The rows are grouped in 4 ways, from coarse to fine. Each group lies inside one group of the grouping before and may be the whole of it. The rows also spread widely along 16 directions, which tell nothing about the answers.
(in the rows, 128 means zero)
Some rows, each with its group in each grouping after it:
[115 114 108 115 109  99 175 122 122 123 157 148 136 152 157 137 199  71
  94 107  98 134 166 121 104 123 129 133 102 108 154 174  42]
fet Sibem Fen Gan
[127 145 185 158 153  91 164 116 114 141 160 125 160 182 113 157 115 114
 150 211 206 139 151 129 172 141 134 180 102 124 155 126 161]
seb mag vapur Gobez
[109 112 155 141 139  99 159  79 111 157 156 105 109  70 106 167 171 159
 173 136 143 138 115 178 131  90 175 139 154 102 165 135  99]
gad tudo muro Fadi
[132 156 171 150 173  87 160 139  74 188  97 105  86 129 131 125 167 136
 146 154 138 140 154 185 169 124 135 163 145 122 119 137 131]
gad bepo Pivit sov
[117 126 129 136 122 195 192 138  64 100 170 147 129  60 125 153 164 137
 164  77 103 134 136 153 132 121 160 129 118 133 158 136 122]
fet tisit ped puse
[157 118 108  99 127  99 168 122 165 131 129 180 164 129 175 145 124  78
 119 116  79 104 118  77 115 137 131  95 129 170 142 119  83]
seb Bona basor lale
[110 114 130 168 132  68 116  97 124 152 148 101 185 178 135 122 117 105
 122 229 151 118 122 154 149 139 144 210  92  99 147 138 122]
gad Nomo rero bog
[ 81 115  96 100 129 181 154 132 104  54 159 141 142  53 163 154 131  89
 150 135 149 149 104 159  89 153 143 120 114 105 143 130 100]
gad bepo zon leli
[185 113 156 101 161 105 104  43 174 234 105 111 134 158 158 124 147 149
 183 119 135 134 143 132 176 141 121 169 139 131 106 146 161]
seb zato lan pomon
[125 144 143 103 140 190 174 118 134 151 175 177 151 195 108 165 165 111
 186 108 140 105 179 147 189 131 103 154  98 126  74 186 100]
seb mag vapur mozo
[177 114 165  81 182  81 137  98 153 144 127 150  93 152 112  94 130 148
  76 167 186 148 120  99 166 129 117 127 146 143 106 118 135]
gad bepo Kasi sogep
[127 115 150 169 138  78 171 112  96 180 114 117 124 121  92 104 137 184
 135 131 120 101 140 139 173  90 184 161 159 149 153 145 154]
fet Lapar zenof Pido
[114  96  94  95 175 169  82 173 127  65 101 145  95  97 116 109  71 102
 124 136 106 143  95 157  82 151 141 127 109 129 105 121  86]
fet Sibem nos gem
[127 122  76 110  83 151 136 108  85 101 155 149 215  99 180 132 133 124
 137 178 110 109  90 151 150 118 139 146 114 143 137 101 110]
gad bepo zon rav
[129 164 150 168 124  88 148 188  85 141 118 127 135 164 104 140 136 135
 150 134 130 119 174 157 171  73 150 121 125 152 138 152 110]
seb Bona nufu Vav
[143  97 144  94 166 141  93 103 149 151  58 148 109 133 124 106  75 150
 158 155 158 101 107 138 130 132 161 138 154 159  95 122 164]
fet Sibem nos Zolap
[151 147 139 100 146 117 127 119  76 119 153 161 120 154  83 123 170 129
 140 123 135 156 155 159 163 115  99 194  93  83 104 103  94]
gad kasu Gola sizo
[ 92 125 120 115 137 101  93 133 118  79 140 137 112 150  80 107 135 137
 102 210 172 128 102 178 164  94 122 178  98  87  98 134  62]
fet Lapar furif lof
[ 96 137 109  87 130 122 140 135  90 112 191 137 138 173  98 118 189 145
 127 141 192 181 180 170 173 126  93 172 105  73 101 183  74]
fet tisit Lumad fefe
[100 136  83  77 117 130 146 158  71 100 128 168 193 106 133 171 110 147
 197 153 142 136 110 164 120 117 132 115 172 150 108 101  92]
gad tudo muro neti
[126 122 139 132 158 113  80  98 153 146 128  90  90 146 128  92 166 126
 116 155 156 140 136 190 174 116 122 171  86  78 104 179 102]
gad bepo Pivit Vavo
[148 118 148 116 132 118 113  87 110 126 131 153  80  99  65 119 168 183
 141 109 129 121 125 159 162  68 152 162 125  99 126 110 106]
fet tisit Lumad rudo
[146 108 129 118 125 110 152 103 108  86 108 190 123 129  84  81 127 122
  77 121 125  92 133 101 131 114 155 167 113 115 128 106 136]
gad Nomo rero mup
[124  98 109  89 145 109 134 111  93 132 141 130 134 126 131 103 141 155
 104 164 153 165 120 143 128 132 142 149 156 127 128 134 108]
fet Lapar ris bep
[170 103 125 126 178 117 109 149 165  96 165  89  94  77 125  87 103 148
  89  96 110 179 102 108 151 129 131 103  89 159 164 138 122]
fet Lapar zenof Gibu
[132 136 131  81 103 171 128  85  57 107 115 206 151 151 148 165 175  79
 145 182 132 114 126 166 102 119 136 177 115  92 112  75  80]
seb Bona basor Banek
[173 126 157 136 149 115 115 151 111 125 172 130 134 153  93 149 123 144
 119 152 138 154 130 135 140  80 144 111 109 157 150 116  97]
gad bepo Kasi sogep
[125 139 129  97 140 138  83 106 127 146 152 136 129 170 104 161 178 134
 185 151 150 140 141 198 166  93  98 174  96  81  79 141  58]
gad bepo Kasi sogep
[144 121 165 139 129 158 183 120  58 129 155 147 122 107 118 160 168 127
 136 101 136 142 162 144  97 100 184 113 138 138 177 131 126]
gad bepo Pivit sov
[185 132 122 121 122 123 126 128 110 120 108 131 154 119 158  65 117 152
 101 112 136 120 135 111 193 118 137 126 114 173 133 128 191]
gad bepo zon leli
[120 126 154 141  98 114 136  70 105 111  88 161 130 147 162 124 167  42
 103 150 137  83 150 132 102 124 159 177  86  83 160 123 121]
gad kasu Gola sizo
[ 91 129 128 102 132 178 176 156  67  87 143 163 111  91 102 126 132 169
 133 160 175 118 114 171 168 103 153 112 162 147  99 148 118]
fet tisit Lumad fefe
[155 125 145 140 170  73 147 125 116 178 127 142 118 147  91 125 125 150
 120 194  93 101  96 149 175 106 137 165 144 150 105 103  88]
gad bepo zon leli
[133 126 131 149 121 133 114 132 122 134 138 137 160 225 138 107 145  73
 100 173 116  98 165 146 164 133 120 187  52 123 118 177  96]
fet Sibem Fen Gan
[133 127 133 111 131  85 118 104 158 138  66 123 140 131 226 131 131  58
 125 153 156 124 135 120  93 150 139 110 130 133 151 135 128]
gad bepo Pivit Vavo
[123 106 106 104 151  79 165 130 148 146 155 136 181 179 139 106 107 123
 106 157 171 145 154  92 144 163 121 133 143 149 123 173 135]
gad bepo Kasi sogep
[126 172 156 134 154 130 168 153  89 138 126 138 119 131 164 172 168  64
 163 143 115 134 151 169 142 145 104 152  91 112 124 120  90]
gad bepo zon rav
[149  98 165 140 131 166 127  86 112 129 220 129 161 168  77 156 147 149
 135 164 176 142 138 152 150  92 162 160  90 115 151 151 115]
gad Nomo rero mup
[121 142 136  99 132  61 176 146 155  96  99 170 114 153 142 128 145  70
 106 119 154 119 159  87 125 134 111 116 116 125 135 140  85]
fet Sibem nos gem
[189  98 170 152 192 152 114 135 115 144 138 147  99 133  87 146  91 107
 115 140  62 128 105 128  89 122 167 140 101 162 151  83 109]
gad bepo Kasi sogep
[161 117 125 112 109 148 175  96 142 125 156 139 155  78 199 141 163 105
 117 106 100 114 104 108 144 118 146  85 118 168 161 135 106]
gad Nomo rero mup
[145 119 129  67 166 110  89 105 124 115 116 137 123 149 187 140 141  64
 118 196 159 185 111 143  86 180  93 167  99  96 127  87  79]
fet Sibem Fen Gan
[ 65 158 151 152 132 118 179 156 126  76 149 125  71  94 133 155 194  62
 125 115 151 137 162 171 132 114 133 118  83  69 151 186  60]
seb Bona basor lale
[152 118 159  76 153 130 133  93 129 117 106 181  59 106 105 144 167 108
 127  95 131 124 125 133 101  91 143 111 138 110 113 109  73]
gad kasu Gola sizo
[146 140 114 109 106 125 120 137 102 158  78 138 171 170 176 106 128 136
 149 130 133 103 153 135 172 112 135 128 138 176 111 151 149]
fet Lapar ris bep
[124 147 136 139 111  93 122 174 126 111  77 133 132 141 142 111  93 146
 119 177 174  82 124 137 182  73 159  79 145 188 126 152 139]
fet tisit Lumad rudo

New rows, each followed by its group in each grouping:
[134  87 121 101 139 169 126  95 139 103  88 163  87  67 143 116 128 104
 109 105  97  95  93 137  84 114 179 106 138 135 125 125 104]
gad Nomo rero mup
[144 129 120 116 146  67 146 113 132 120 145 131 111  80 140 124 163 114
 118 116  97 166 117 121 128 129 122 147 115 100 160  95  77]
seb Bona nufu Vav
[101 108 109 102 147 100 187 155 154  92 102 175 124 127 160 130 111  52
 100 124 110 106 132  85  76 167 135 107 131 146 134 150  82]
fet Sibem Fen Gan
[170 178 187 151 135 139 183 116  53 150 106 166 131 113 168 184 167  80
 172 153  86 109 128 146 152 130 131 177  99 142 155  45 132]
seb mag vapur Gobez
[127 136 163  97 155 121 154  70  89 121 139 151  92  86 119 136 180 134
 152 151 170 158 119 156 154 147 110 201 118  66 128  82 124]
fet tisit Lumad fefe
[121 148 127 136 117 118 187 166  41 131  89 168 123 148  99  77 158 157
 104 111 133  92 185 153 176  94 157 142 157 148 101 164 148]
gad bepo Pivit sov
[166 137 105 128 112  95  89 147  61 109 139 100 174 110 126  90 124 190
 133 132 144 175 132 161 179  94 138 144 117 142 154 105 155]
gad tudo muro neti
[112 116 145 105 133 216 159 138  68  61 198 157 136 110  91 155 138 144
 156 132 192 158 138 160 132 121 149 134 104 122 136 143 130]
fet Sibem Fen Gan
[170 152 175 108 200  91 139 152 170 148 102 115  68 144 149 105 138  97
 122  84 165 165 179 109 160 156  93 105 106 140 118 165 145]
gad bepo Pivit sov
[119 110 166 135 182 132 125 135 157 117 107 116  63 119 151 135 114  69
  92 174 152 134 116 143  97 137 161  98 118 138 143 158 102]
seb mag vapur Gobez
[126 118 130  75 131 139 159 152 114 131 119 194 149 234 119 112 122  96
  89 146 178 101 181 111 135 119 138  96 150 166  76 198 104]
gad kasu Gola sizo
[119 128 127 143 155 115 128 141  66 152 120 135 142 114 110 178 115 125
 192 171  84 142 112 183  96 124 153 176 146 121 132  83  85]
seb zato lan pomon
[112 141 102 138 107 113 189 172  95 122 155 137 155 135 165 123 165 100
  88 175  78 100 115 149 178 113 128 122 111 166 128 160  48]
fet Sibem nos gem
[134 123 102  97 146 117 122 109 107 148 148 150 127 151 109 106 160 151
 122 156 112 139 126 168 175 119 112 181 125 108  82 135  76]
seb mag vapur mozo
[148 168 177 149 157 130 160 148  49 132 121 117 104  83 134 160 142 147
 185 126 151 168 144 169 154 117 146 141 131 136 159  84 162]
seb mag vapur mozo
[115 135 167 128 157 125 161 111 149 131 140 100 112  85 200 182 156  67
 156 146 166 158 123 140 107 154 133 102 114 118 170 137 113]
gad bepo Kasi sogep
[205 111 145  69 179 132  96 121 126 158  88 167  76 149 104  79 119 166
  94 128 124 137 122 128 161 104 133 115 158 170  75 112 125]
seb Bona nufu Vav
[106 161 168 165 112  70 218 136  90 128 158 138 143 142 163 171 191  61
 106 178 143 129 159 131 136 123 143 133 109 113 188 141  82]
seb Bona basor lale
[172 140 102  96  93 104 146 128  90 130 129 144 182 121 180 105 139 167
 109 157 140 131 117 119 192  94 137 105 151 191 135 110 140]
seb mag vapur Gobez
[100 117 148  99 164 106 190  64 115 166 102 182 111 124 121 158 156 102
 168 161 136 108 130 137 109 163 141 198 162  89 105 105 112]
seb mag vapur Gobez
[105 106 140 142 160 115 155 126 119 144 139 105  85 114 142 120 159  97
 103 121 131 158 158 149 103 153 155 136 119 104 159 183 106]
fet tisit Lumad rudo
[121 155 158 131 114 145 124 144  81 120 126 138 115 148 130 176 177 104
 178 105 159 143 186 175 118  90 142 128  99 104 149 145  99]
fet tisit Lumad rudo
[130 110 178 118 142 126 105 138 118 104 104 149 125 177  99 160  83 122
 136 176 216 127 141 123  90  90 180  98 144 157 153 128 135]
fet Lapar ris bep
[107 151 128 141 119 116 184 126 119 170 148 146 183 143 155 207 163  92
 218 121  96 102 153 148 134 123 125 146 121 129 136 136  80]
gad bepo Kasi sogep
[105 131 150 146 162 112 121 140  85 126 125 107 123 171 117 102 126 111
 108 201 193 149 154 178 148 146 137 186 104  95 115 161 143]
gad Nomo rero bog
[158 111  94  94  96 129 171 122  92  86 164 153 155  85 175 104 166 119
  73 112  98 149 115 102 126 123 141 111 115 153 171 114  89]
fet Sibem nos gem
[167 121 183 148 182  91 113 128 140 162 171  75 142 147 135 172  99 130
 165 164 169 192 128 123 128 136 139 130 109 155 192 115 138]
fet Lapar ris bep
[107 169 115  75 126 114 163 124 108 138 129 198 163 185 109 168 167 120
 199 152 151 109 159 154 183 124  78 188 127 101  59 120  77]
seb mag vapur Gobez
[123 122 140 159 130 119 127 134 105 156 151 118 167 204 134 143 128  98
 127 189 144 126 164 153 136 120 156 158 101 136 147 169 112]
seb mag vapur Gobez
[130 125 140 139 142 137  63 110 121 147 147 103 110 163  95 150 169 127
 167 145 133 142 149 211 141  85 135 175  77  74 115 155  70]
gad bepo zon leli
[135  70 101  69 168 172 111  86 154 119 131 181 115 123 130 106 104 105
  91 179  91 106  66 129 108 163 133 154 127 134  84 116  75]
fet tisit Lumad fefe
[137 124 125  98 189  81 139 138 118 144 159 106 114 104 117 137 128 163
 172 102 168 225 156 136 125 153 118 139 149 111 143 124 128]
seb mag vapur mozo
[135 146 101  81 151 121 136 195  94  72 127 184 133 109 109 176 113 107
 169 105 109 155 128 135  83 111 117  99 134 142 119  78  58]
gad bepo zon leli
[153 175 152 138 105 136 126 139  55 121  87 161 129 163 150 127 178  85
 133 158  97  97 147 172 173 103 113 188  68 118 117  92  95]
fet Sibem nos gem
[169 126 105 121  93 162  95 139 107  84 141 142 171 127 121  77 112 171
 120 101 136 120 139 127 192  82 149 119  97 164 131 139 164]
seb Bona nufu Vav
[108 131 143 155 141 109  81 122  82 131  77  85 114  97 139 125 124 143
 183 147 169 154 140 193 121 124 159 177 121  89 156 119 166]
fet tisit ped puse
[ 96 146 107 173 103  70 172 159 134  94 103 129 188 145 158  81  99  89
 100 166 143  69 140 109 189 139 136 154  91 144 141 164 159]
gad Nomo rero mup
[152 139 166  87 151 169 170 112 127 150 147 163 114 146 148 161 171 114
 156 126 151 126 140 134 171 133 107 121 120 145 101 145 104]
fet tisit ped puse
[122 115 102  79 124 130 197 113 122 126  89 186 154 116 181 107 135  89
 110 109 111  89 135  99 127 164 135 111 159 161 107 149 130]
gad tudo muro neti
[156 110 152 113 141 134 141 150 115  83 141 184 119 173  78 111 103 117
  66 178 144 104 118 108 137  99 153 120 110 166 124 120  92]
fet Sibem nos gem
[148  89 145 128 162 143  86 100 117 173  67 149 131 162 162 149  79  79
 132 212  88  91  91 149  63 148 177 153 139 158 132  91 110]
fet tisit Lumad fefe
[118 140 135 153 147  81 175 187 133 150 149  94 144 144 138 143 132 118
 151  84 149 156 190 125 139 118 143  82 131 158 159 201 120]
gad Nomo rero mup
[137 141 117 122 161 124 117 128 120 157 137 132 161 152 130 120 118 129
 179 148 117 141 138 160 183 161  99 194  99 114  95 128 135]
seb Bona basor lale
[118 125 128 113 125  85 189 145 132  82 146 155 148  99 152 148 122  97
  92 170 155 124 100  97 118 117 147  82 143 159 158 118  87]
gad Nomo rero mup
[127 137 135 130 134  53 209 145 138 145 152 155 131 143 144 147 160  94
  92 159 106 112 130  99 151 120 126 109 135 155 148 144  55]
fet tisit Lumad rudo
[127 159 122 120 139 182 115 175 116  80 147 145 148 116 139 180 126  81
 199 108 111 135 129 168 134 123 104 128  65 126 117 114  82]
gad Nomo rero mup
[165  98 146 103 165 107 156  65 116 186 145 155 106 114 109 144 169 147
 127 156  92 124  96 145 131 112 150 160 158 125 119  96  78]
gad bepo zon leli
[115 124  86 130 107 140 152 149  73 100 142 138 164 124 157  73 135 111
  74 156 100 109 121 150 174 130 141 148 107 145 119 160 115]
gad kasu Gola sizo
[170 114  97  95 101 163  90 113 115  97 121 143 130 123 151  60 157 148
  88 106 109 114 126 142 184  97 128 139  86 143 109 147 120]
fet Sibem Fen Gan
[122 116 107 127 163  98 120 138 106 144 157 127  95 123  63 103 154 171
 110 167  93 131 107 194 180  86 129 171 126 104  84 142  49]
gad bepo zon rav
[100 180 105 120 110  64 158 167 113  98 107 106 133 110 203  93 178  97
 118 120 166 155 168 141 193 148  82 135  95 106 136 166 123]
fet tisit Lumad rudo
[174 115 140 126 134 145 155 105  85 115 161 140 149 116 157 101 140 113
  66 177 125 138 104 121 151 141 145 146 102 150 157 104 140]
gad bepo zon leli
[ 95 126 140 126 122  91 117 110 116 101 109 129 125 128 134 123 128 122
 117 211 194 120 113 159 142 112 147 153 127 103 138 127 113]
fet tisit Lumad fefe
[151 134 135 149 134  79 123 151 108 128 104 136 150 193 150  83 106  86
  63 191 132 116 147 111 153 147 131 163  90 148 144 132 138]
fet tisit Lumad rudo
[180 138 158 142 121 126 135 144 102  81 136 172 124 120  96 129 124 120
 107 120 110 114 128 110 144  75 160 115  94 155 167  85 119]
seb Bona basor Banek
[142 123 135 109 111 139 175 125  71  93 145 177 130 122  89 112 162 147
 104  93 153 128 162 123 134  90 160 126 133 127 137 133 128]
gad Nomo rero mup
[126 153 117 117 132  74 144 203 109  48 137 131 139 144 130  90 111 110
  72 136 180 169 155  98 158 126 106 108  95 146 152 141 121]
fet Lapar ris bep
[156 150 187 134 169 173 130 133 162 132 139 138 118 168 136 157 120  79
 177 113 151 118 160 127 171 154 102 145  55 135 123 150 145]
fet tisit Lumad fefe
[120 132 127  99 132 158 153 163 131  83 115 177 101 113  88 136 131 139
 156  61 152 103 160 133 136  78 148  76 138 144 102 167 111]
gad bepo zon leli
[133 134 158 154 106 148 132 124 115  93  95 147 109 131 158 109 143  79
  83 155 127  72 129 138 149 102 161 125  82 140 152 144 123]
fet tisit Lumad fefe
[ 81 176 119  97 101 138 130 143 104  95  78 185 134 179 133 154 170  81
 189 117 170  95 194 175 149 104 105 157 103  82  77 155  89]
seb mag vapur mozo
[166 120 156 140 144 115  84  86 151 180 119 102 122 186 153 106 160 106
 115 158 135 120 149 160 162 116 133 163  85 117 123 165 119]
gad bepo Pivit Vavo
[109  91 112  79 133 192 137 103 135 107 109 185 111 131 147 122 138  80
 108 124 116  94 127 135  90 144 151 122 126 125 101 163  85]
fet tisit Lumad fefe
[132 153 159 140 138 202 111 182 109 109  97 148 113 137 123 158 107 119
 185 127 133  87 135 173 163  92 145 103 100 170 102 148 126]
fet tisit ped puse
[109 147 143 162 109 143 178 157  49 150 111 133 139 127 140 141 160 126
 152 146 102  94 149 178 158 101 167 146 128 151 139 148 114]
fet Sibem nos Zolap
[161 132 163 117 136 153  60 103 110 126  63 167  72 140  97 135 145 122
 155 125 120  97 135 178 123  66 161 149 109 105 107  98 104]
seb Bona basor Banek
[137 165 119 136  86  83 110 131 125 103 116 132 185 165 152  99 133 131
 127 185 148  88 118 135 233  91 103 169  78 145 122 121 126]
fet Lapar ris bep
[128 121 109 116 126 102 181 165  97 103 173 122 186 124 166 131 114 119
 116 145 157 174 141 102 124 153 137 108 130 166 175 137 125]
fet Sibem nos gem
[ 88 148 126 116 137 120 114 146 130  99 131 129 116 127 153 177 154  71
 171 149 147 149 139 173 111 132 110 139  89  87 132 140  56]
fet tisit Lumad rudo
[133 121 187 130 167 117 134 110 110 153 151 124  97 162 108 167 154 112
 129 184 161 151 131 156 120 112 146 150 120 117 147 131  84]
fet Lapar ris bep
[151 106 119  61 185 134 133  92 129 149 102 172 117 116 132  89 100 146
 125 175 136 134  88 126 159 176 115 166 163 140  67  95 143]
seb Bona nufu Vav
[162  93 125  92 153 143 130 127  59  96 194 171 132 120  46 130 124 178
 115 136 143 191 126 135 101 102 162 143 142 121 146  86 103]
seb Bona basor Banek
[158 138 125 155 129 108  73 161  59  79  93 119 130  98 106  80  95 155
 123 153 114 142 111 162 152 105 149 184  84 129 154  63 154]
fet Sibem nos Zolap
[176 107 157 129 131 147 110  92  87 111 148 144 161 146 133 123  98 135
  98 206 169 138 104 127 133 118 170 151 113 154 165  80 162]
seb mag vapur mozo
[179 161 167  85 129 138 125 131 121 162  86 151 145 193 185 132 141 122
 151 138 183 118 158 123 185 112 109  99 130 185 100 141 151]
fet Lapar furif lof
[149 111 117 103 157 110 110 119 117 148 139 151 120 170  73 102 147 151
 121 124 118 139 148 152 151 110 122 175 117 106  87 142  87]
gad Nomo rero mup
[145 124 110  92 127 123 105 107  67 105 116 133 102  81 157 112 192 110
 102 118 103 170 122 176 106 119 130 149 112  88 141 101  76]
gad tudo muro neti
[114 159 136 120 133  70  88 134 122 101 131 111  95 145  95 118 175 142
 144 132 193 174 172 177 172  84 106 167  89  61 122 147  94]
seb mag vapur Gobez
[125 129 148 131 153  62 108 119 136 103 126 131  90 144 111 127 158  81
  90 171 130 145 123 140 118 113 120 174  79  81 151 108  51]
fet Lapar zenof Pido
[123 133 132 149 165  95 116 121 126 166 103 110 102 102 127 156 137 119
 189 129  81 131 123 176 125 121 143 170 121 107 135 111  94]
seb mag vapur Gobez
[157 128 144 120 100 150 177 127 130 111 143 170 157 137 154 123 131 119
  92 148 139  81 122  97 178  91 160  77 130 196 137 148 129]
seb Bona nufu Vav
[154 139 118 156 152  70 108 146  95 127 170  79 173 137 153 121 132 105
 136 138 129 208 158 140 123 160 111 184  69  99 187 109 130]
gad bepo Pivit Vavo
[ 88 143 155 129 156 102 200 104 124 108 145 130 118  69 139 156 159  95
 168 130 162 139 128 141 145 167 119 161 113  85 147 129 128]
gad tudo muro neti
[ 88 137 106 103 117 104 168 156 115  96  65 183 166 160 132 111  90 112
 144 139 167  82 154 105 136 135 137 133 153 154 104 144 150]
fet Lapar zenof Gibu
[109 106 147 122 182 134 131 124 150 132 132 100 132 134 144 131  96 102
 163 118 204 174 170 127  99 183 140 135 119 113 147 174 183]
gad bepo Kasi sogep
[134 162 161 143 147 130 182 147  84 164 176  92 129 134 156 143 182 142
 156 118 171 178 182 164 198 129 123 129 117 135 144 179 142]
seb mag vapur mozo
[ 79 127 138  90 133 121 118 121  79  65 139 136  84 111  92 144 177 130
 138 136 216 187 157 178  95 102 137 152 124  50 140 136  82]
fet Lapar ris bep
